The rows are grouped in 2 ways, from coarse to fine. Each group lies inside one group of the grouping before and may be the whole of it. The rows also spread widely along 3 directions, which tell nothing about the answers.
(in the rows, 128 means zero)
Known rows, each followed by its group in each grouping:
[143  99 159 116 120 171 114 114 126 119 132 171 127 128  90 129  91 159] -> Duvik Z18
[125 164 151 123  99 139 132 151 112 155 124 127 161 113  96 107  86 117] -> vum Z132
[156 125 162 118  97 154 122 114 116 150 114 136 151 105 108 118 107 149] -> Duvik Z514
[133 111 151 137 133 181 114 136 126 114 124 177 140 132  91 136  87 134] -> tudiv Z990
[137 105 149 126 118 176 126 118 127 139 142 163 128  99 107 142  87 133] -> dova Z795
[175  80 164  94 124 173  96  82  96 130 125 175  87  64 124 134 134 150] -> Duvik Z886
[162 163 164 143  86 161 121 135 107 147  73 122 185  82 135 110 111  97] -> tudiv Z447
[151 105 138 124 128 175 115 100 115 131 156 165 108 104 114 149  98 141] -> dova Z944
[148 101 161 123 132 166  97 123  98 136 122 154 147 101 115 131 104 130] -> veri Z278
[183 103 166 123 132 168 105  96  96 113 126 168 109  71 121 163 119 139] -> tudiv Z866
[144 116 162 109 106 162 107 115 113 135 115 144 132 113 114 114 109 146] -> Duvik Z275
[138 127 175 126 109 165 109 140  95 140  90 135 163 102 128 100 108 136] -> veri Z782
[153 129 144 122 120 128 118 101  85 155 137 136 120  65 113 141 111 132] -> vum Z460
[177  94 175 109 113 165  94 107  69 132  73 137 130  42 147 128 148 124] -> veri Z677
[150 133 130 125 122 121 117 111  98 155 154 146 131  97  93 135  96 124] -> vum Z237
[133 142 151 145 105 171 124 156 123 130 104 150 176 131  98 118  86 117] -> tudiv Z990
[136 113 161 116 114 167 108 124 125 130 116 152 135 135 104 108  97 150] -> Duvik Z275
[138 103 192 127  84 199 115 141 144 122  54 158 151  97 113  90 124 156] -> Duvik Z514
[124 167 146 140 100 136 121 176 103 163  92 106 226 159 104  85  67 110] -> veri Z677
[154 147 175 114  78 155 127 129  93 148  87 123 132  41 130 111 141 114] -> vum Z132
[131  92 152 127 151 168  98 133  97 130 118 165 145 137  99 125  82 142] -> veri Z677

New rows, each followed by its group in each grouping:
[131  90 176 145 137 215 104 133 144  97  81 201 130 123 103 124  97 139] -> tudiv Z447
[122 115 158 122 120 178 111 137 140 131 118 175 150 154  91  97  79 147] -> Duvik Z886
[146 122 171 129 102 173 104 142 102 141  81 132 174  92 126 105 113 119] -> veri Z278
[140 129 155 136 100 187 123 133 133 133 115 152 148 110 113 115  99 129] -> dova Z944
[118 120 159 131 137 163 109 143 108 138 127 155 164 149 102 110  72 148] -> veri Z782
[144 147 166 119  79 156 114 142 119 148  87 118 168 116 121  88 107 131] -> Duvik Z275
[160 143 165 133  86 162 122 139 106 137  87 133 167  80 123 118 121 105] -> tudiv Z990
[162 127 142 135 136 162 113 106 101 135 129 161 138 107 111 151  91 121] -> tudiv Z447
[172 145 159 102  93 130 125 103  73 159 127 119 119  34 131 137 135 113] -> vum Z132
[163 143 144 125  90 159 125 112 108 151 127 129 148  82 130 125 111 116] -> dova Z944
[147 121 162 143 122 184 111 129 124 123  91 164 149 105 112 127  99 122] -> tudiv Z447
[159 109 137 117 147 141  98 102  75 149 163 141 141 106 109 151  93 127] -> veri Z278
[162 109 165 136 129 181 111 111 110 119  99 168 130  87 119 144 110 124] -> tudiv Z447
[144 112 139 124 139 145 104 129  86 144 122 139 159 131 105 125  83 131] -> veri Z677
[130  82 156 127 153 178  95 130 104 118 111 175 135 137 101 124  91 144] -> veri Z677
[129 133 150 140  97 181 127 142 137 136 115 151 158 125 110 108  90 126] -> dova Z944
[144 149 169 127  95 154 114 139  88 153  90 111 181  94 134  96 109 126] -> veri Z782
[147 118 185 143 110 196 113 144 137 104  77 174 152 109 108 119 104 138] -> tudiv Z866
[138 114 172 129 110 173 104 150 101 135  64 139 176 109 122  97 106 122] -> veri Z677
[160 160 158 121  93 131 117 131  68 168 103  97 187  84 141 103 111 118] -> veri Z782
[168  91 160  96 124 170 101  90  98 135 128 170 102  76 120 132 123 149] -> Duvik Z886
[152 149 152 145 111 159 120 135 112 139 102 143 172 110 114 123  89 110] -> tudiv Z447
[164 110 137 113 140 135  97  97  70 150 158 134 144  89 117 154 100 123] -> veri Z278
[165  99 145  97 133 152 105  86  95 140 153 164 107  95 110 139 107 146] -> Duvik Z886
[137 113 151 121 146 153 105 119  91 140 144 152 143 123 108 132  85 147] -> veri Z782
[129 133 160 132 108 154 121 140 117 144 101 142 142  95 103 111 104 133] -> vum Z460
[141 150 162 125 103 145 115 140  90 155 102 115 185 110 127  99  97 127] -> veri Z782
[130  62 175 117 142 205 105 110 141  91 126 214  95 136  81 132  97 177] -> Duvik Z18
[123 151 149 142  95 140 122 157 130 150  99 143 170 119  92  92  88 116] -> vum Z237
[180 122 153 107 110 128 115  81  65 160 128 128 102  17 134 150 140 126] -> vum Z460
[147 111 156 122 127 158 102 123  89 143 123 141 158 101 118 128  99 125] -> veri Z278
[171 109 160 119 116 173 109 112  96 122 109 158 124  63 126 144 128 121] -> tudiv Z990
